The rows of a group lie close to one hidden flat surface of 8 dimensions, which may be shifted away from zero. Surfaces can cross.
In the rows, 128 means zero.
Some rows, each with its group after it:
[180 123 105 138 157 119 124  80  87 153 146 124 131 186 107 129 134 157
 166  61 158 148] => k_88
[143 128 134 125 112 151 143 134 130 139 140 138 139 156 139 136  93 130
 127 106 138 115] => k_234
[133  92 120  93 110 138  87 132 155 108 127 141 126 133 176 143  89 146
 131 159 150 124] => k_234
[114 113 128 116 110 128 132 158 166 114 125 125 130 115 158 112 129 121
 124 177 126 111] => k_234
[115  81 134 127 159 105 141 123 152 129 195 163 162 177 128  72 204 146
 131 141  93 102] => k_801
[161  91 154 103 181 130  90 132 132  99 197 181 146 177 160 132 172 197
  81 123 102 114] => k_88
[ 94 154 136 165  97 166 155 163 163  89 111 147 126 132  93 104 171  67
  96 128 113 130] => k_546
[151  99 126 128 175 114 107 142 126 115 146 166 106 160 105 112 203 161
  90 151 136 172] => k_213
[102 141 138 121 136 112 129 147 113 105 129 122 139 113 148 128 145 136
 115 144  98 106] => k_88
[ 92 151 122 128 170  92 151 128  78 134 128 121 146  96 106 107 182 142
 100 114  66 123] => k_88
[136 156 122 157  94 122 157 124 115 158 131 105 124 170 121 121 113 114
 188  96 150 120] => k_546
[ 55 137 107 120  79 135 123 141  92 128  70 126  97 107  97 144 121  90
 160 161 158 158] => k_801
[130 110 152 154 114 157 155 111 147 140 172 156 129 152  77 100 164  91
 147 116 116 113] => k_801
[182 145 101 133 220  92 149 124  47 152  80  91  94 117  94 152 143 153
 114 122 189 181] => k_88
[112 131 126 146  95 129 139 170 155 115 136 145 124 182 140 103 154 121
 140 148 137 129] => k_546
[147 108 103 122 162 117 105 103 144 124 112 124 128 107 129 123 135 137
 110 129 135 158] => k_546
[ 99 103 128 121 132  84 151 151 178 127 154 106 144 118 152  67 181 122
 151 200  93  92] => k_801
[ 91 132 104 128  93 112 110 139 101 124 121 144 131 179 133 122 148 142
 159 114 129 146] => k_213
[174 113 136 110 190 117 102 128 102 113 135 141 115 132 133 149 151 176
  90 132 140 154] => k_213
[ 96  88  98  88 160  87 101  92 128 128 110 105 142  78 156 120 134 144
 145 171 121 123] => k_801
[181 157 131 138 157 128 123  93  75 128 127 106 115 131 107 153 124 148
 143  76 142 135] => k_213
[132 158 125 156 103 122 157 159 117 126 133 123 133 190 129 111 146 126
 150 101 136 122] => k_546
[144 133 127 127 153 151 139 120  70 134 133 153 120 149  83 143 136 139
 104  79 137 152] => k_234
[128 119 105 109 124 104 118  69 119 146 122  83 142  97 133 123 104 129
 190 119 122 108] => k_801
[ 92 125 112 126  64 130 125 131 135 137 112 119 113 132 118 121 121 102
 188 152 143 125] => k_801
[150 118 118 121 165 113  82 110 129 103 100 119  94  95 117 136 157 136
 117 162 154 171] => k_213
[149 139 126 133 118 120 131 115 187 115 106  74 134  71 161 111 105 102
 139 158 120 104] => k_546
[101 103 121 126 146 123 159  87 136 177 168 150 179 114 113 102 126 128
 109  79  67 109] => k_213
[122  85 138 145 122 163 109 136 158 126 166 216 119 216  95 127 168 123
 106 117 155 169] => k_546
[175  88 106 117 182 105  90  77 117 141 152 141 132 146 116 116 161 178
 124 100 126 168] => k_213
[133 139 112 101 137 106 119 145  74 104 106 100 116 126 144 136 135 161
 141 132 136 132] => k_234
[163 120 151  91 155 136  93 148 111  70 124 120 100 111 139 152 155 160
 113 172 141 124] => k_234
[179 170 120 165 125  77 148 133 132 117 121  51 104 131 116  77 191 121
 196 143 132 132] => k_213
[126 139 114 149 128 108 148 144 138 129 124 119 130 147 120  96 165 126
 131 132 120 138] => k_546
[136 135 121 103 108 136 115 147 103 114 119 116 125 149 162 147  98 150
 145 122 149 112] => k_234
[103 115 119 117  76 126 112 159 142 128  92 123  86 112 114 128 119 110
 163 197 159 154] => k_801
[134  79  70 104 136  76  79  68 164 151 105  92 136 111 160 107 113 148
 184 151 150 156] => k_88
[107 103 133 117 135 146 124  94 149 149 149 149 159  96 126 133  98 121
 102 114  95 112] => k_213
[116 166 158 169 104 118 193 200 139 140 133 120 109 162 121 110 155  96
 139 171 140 111] => k_546
[145 140 135 130 102 129 118 155 141 109 126 118 122 167 171 137 109 136
 143 140 157 112] => k_546
[126 137 140 106 156 127 106 112  81 108 143 135 142 122 142 157 125 163
 104  95 103 112] => k_88
[159 139 163 116 119 130 136 194 124 110 127 113  90 141 154 148 127 143
 133 191 160 113] => k_801
[140 121 145 108 121 183  82 114  93  84 124 160 103 142  96 174 123 125
 125 105 161 140] => k_234
[157 128 134 146 115 128 136 105 145 131 162 121 134 155 117 104 150 125
 165  98 115 114] => k_213
[106 145 147 127  94 151 112 109 104 111 183 163 163 176 137 138 133 146
 143  58  84  86] => k_88
[100 123 126 116 138 125 106 123 118 113 132 145 136 122 136 134 142 141
 110 127 113 124] => k_88
[156 117 153 127 177 143 119 110 127 116 137 139 120 104 117 148 131 129
  95 128 133 132] => k_88
[111 116 158 111 200 180 110 124  39 103 127 210 104 144  72 199 151 139
  50 101 163 158] => k_801
[ 72 111  82 117  93 119 149 158 143 169 100 151 152 154 158 121  77 128
 120 133 136 146] => k_234
[124 128 129 127  84 129 151 165 147 128 150 131 142 182 160 105 124 135
 154 127 125 100] => k_234

New rows, each followed by its group:
[148 156 151 126 123 158 142 155  91 103 131 124 113 142 121 153 120 130
 119 114 141 110] => k_234
[106  94 110 153 143  84 149 117 122 207 129 146 110 155  80 112 157 125
 159 157 155 175] => k_546
[ 93 116 113 121 153  82 155  76 144 140 154  81 183  94 155  81 147 121
 176 131  74  60] => k_801
[130 115 121 128 101 116 118 119 162 125 152 120 146 162 157 102 136 132
 174 131 125 105] => k_88
[125 186 128 123 142 129 136 192  67  85  73 110 103 127 155 163 123 141
  89 133 157 135] => k_546
[120 156 169 117 141 157 118 115  94  98 142 136 137  94 139 170 113 130
  95  98  94  91] => k_88
[161 153 180 147 110 156 167 136 150 129 136  91 107  84 102 132 112  80
 146 154 134  88] => k_801
[103  81 140 142 107 147 108 136 149 152 142 201  94 194  95 151 131 115
 128 158 184 173] => k_546
[164 140 145 155 163 116 149 129 136 122 133 110 107 113  91 103 187 118
 117 142 119 140] => k_213
[100 111 121 135 128  79 141 154 134 175 111 122 101 134 131 126 129 126
 155 203 164 153] => k_546
[119 155 123 109 207  89 135 139  40 124 109 118 130  93 120 145 163 175
  76 116 103 140] => k_88
[143 119 156 119 119 133 112 158 138 101 180 155 140 202 172 132 149 166
 134 126 129  95] => k_88
[119 131  97 124 145  92 129 154 102 137 106 131 120 157 136 116 155 157
 125 140 144 158] => k_546
[149 156 177 137 165 171 164  99  71 118 162 132 136 133  96 169 122 112
 126  67 126  75] => k_801
[174 148 140 160 155 143 154  99 118 144 139 124 126 131  84 127 139 112
 120  78 130 137] => k_546
[154 125  70  94 141 121  65 102  96  90 104 121 147 160 175 139 115 188
 126  70 138 157] => k_546
[145 104 170 120 151 164 121  90 142 113 177 146 146 142 130 146 123 118
 131 107 127  74] => k_801
[ 75 144 108 118 123 121 110 181 114  93  63 134 104 116 144 145 133 120
  96 178 156 161] => k_546
[ 85 116 125 128 107 117 120 196 120 130 121 181 102 210 137 135 153 140
 126 178 175 163] => k_546
[ 81 115 113 106 136  82 111 138 122 120 172 151 174 153 159  87 197 182
 120 125  50 107] => k_88
[ 94 143 148 125  73 183 122 168 120  85 110 155 109 143 126 166 102  96
 125 142 158 117] => k_234
[140 189 149 173 123 112 206 220  91 127 151 125 120 215 122  95 190 133
 128 119 126 111] => k_546
[ 60 186  70 123 104  69 149 210  67  98  53  85 126 143 169 105 159 145
 139 151 129 145] => k_546
[ 63  91 123  84  93 128  82 149 145  86 129 156 141 155 193 141 119 134
 152 184 144  93] => k_801
[115 138 133 113 132 140 123 104  86 125 100 109 110  90 112 165  99 118
 146 126 152 125] => k_801
[ 66 143 118 130  71 159 104 109 109 117  96 147 120 120 106 160  99  85
 145 108 140 136] => k_213
[110  96 126 122 130 132 132  75 167 164 162 140 174  94 125 109 108 116
 124 101  79 104] => k_213
[168 121 125 145 163 101 151 128 159 138 145 109 134 130 127  88 163 138
 118 139 116 134] => k_546
[121 153 125 110 141 117 118 165  46 135  75 126  84 144 140 202  77 151
 126 151 202 160] => k_546
[195 140 166 135 120 127 160 163 118 130 192 118 129 207 147 115 142 160
 167 116 135  78] => k_801
[161 127 130 133 148  94 133 126 124 160 121 100 112 126 144 138 106 144
 150 154 158 133] => k_546
[124 155 117 134  76 155 117 168 159  52 127 136 151 186 168 104 150 125
 122  96 118 108] => k_546
[154 104 158 146 128 145 125 124 165 146 155 158 110 157 116 139 120 112
 132 150 162 137] => k_546
[ 85 162  83 112 127 124 105 153  80  76  50 118 116 103 141 150 125 131
  96 123 141 166] => k_546
[134  87  77  78 103 109  67 116 115 130 126 139 140 193 192 139  89 197
 170 106 158 140] => k_234
[143 148 125 112 109 108 136 128 107 150 160 103 165 159 191 130  82 172
 165  83 105  75] => k_213
[114 135 121 103 120 107 114 164 109  84 104  95 107 105 144 115 167 139
 145 183 124 123] => k_234
[148  95 117 126 163 106 170 150 169 173 145 136 152 129 151  93 115 143
  86 146 110 128] => k_234
[119 124 162 109 154 152 122 128 137 120 123 139 133  63 143 169  80 120
  73 145 114 101] => k_213
[154 140 119 143 126 130  94 111 111 101 103 118  90 139  94 141 161 119
 151 127 166 172] => k_213
[131 138 134 155  98 158 131 115 178 112 129 128 135 126 114 111 135  81
 133 115 120 118] => k_546
[159 131 176 126 149 166 134 181 101 110 118 159  69 127  87 170 139 120
  81 174 172 154] => k_801
[147 145 133 125 172 145 119 168  77  93 107 160 105 155 122 159 149 150
  67 116 159 167] => k_546
[210 110 112 123 114 103  79  91 148 121 168 101 129 198 166 108 141 180
 208  99 153 132] => k_213
[129 108 111 114 158 115 114  87 114 147 129 132 140 100 118 132 125 144
 118 105 112 141] => k_213
[173  84 144 119 125 125 120  99 194 136 185 119 140 136 150  96 133 133
 168 152 118  90] => k_801
[105 136 162 151 123 155 171 144 115 122 162 155 131 159  85 117 168  96
 129 122 120 100] => k_801
[139 127 131 119 131 112 127 124 145 132 144 117 141 130 150 114 131 140
 136 130 112 106] => k_213
[132 142 120 154 138 116 127 107 132 119  97  97  99  85  78 111 171  90
 141 145 135 162] => k_213
[141 112 151 109  86 157 112 170 164  97 154 154 128 187 174 137 108 142
 136 150 151  95] => k_234
[ 95 114 114 149 150 113 144 170 117 136 123 176 111 167  88 103 198 129
  90 157 138 182] => k_546
[163 143 167 152 181 149 167 127  86 142 172 163 133 146  76 130 168 135
  75  74 104 130] => k_213
[117 135 141 119 126 145 111 161 120  99 108 140 104 144 144 161 121 127
 117 161 172 131] => k_88
[146 141 120  93 122 145 101 121  82 113 100 112 118 124 153 180  68 152
 141 107 163 125] => k_234
[ 86 113 137  96 137 122  84 155 124  87 125 160 128 127 171 151 140 154
  91 166 121 125] => k_88
[118 150 143 122 166 130 146 131  69 122 107 111 111  85 103 162 123 119
 109 134 141 119] => k_801
[104 140 108 140 120 100 142 109 139 138 105  90 131  80 116 100 145 104
 151 145 105 128] => k_213
[101  75 103 103 127 135 130 196 141 155 143 220 147 233 172 130 108 180
  70 136 152 160] => k_234
[161 133 190 151 160 102 177 216 140 153 155 137  88 174 137 127 151 141
 117 207 166 119] => k_546
[ 80  77 104  67 170 110  43 112 113  96 104 163 129  84 161 163 129 175
  76 167 122 159] => k_88
[113  86 102 142 118 126 107  76 168 161 127 143 125 124  95 111 132 103
 150 136 141 168] => k_546
[ 80 124 155 111 117 160 119 133 126  90 131 147 133 119 146 159 115  99
 128 151 139  83] => k_801
[121 122  98 107 138 129  85  94  68 127  99 136 120 153 134 175 101 154
 150  89 171 160] => k_88
[139  89  88 134 125  78 117  91 190 164 144 105 146 134 142  71 148 137
 173 145 117 140] => k_546
[104  93 119 132  98 115 106 133 158 155 128 155 111 171 129 128 121 123
 166 169 173 151] => k_546
[136 146 122 152  87 102 175 122 146 160 132  64 129 102 108  79 138  93
 206 144 110 100] => k_801
[137 156 174 110 160 138 152 130  88  96 153 106 149 131 174 168 109 143
 130 111 128  39] => k_801
[132 156 148 151  90 148 139 118 144 122 132 110 129 125 118 127 117  95
 159 109 121 101] => k_213
[140 128 143 131 101 180 131 133 109 127 151 172 132 193 109 153 106 124
 127  74 152 125] => k_234
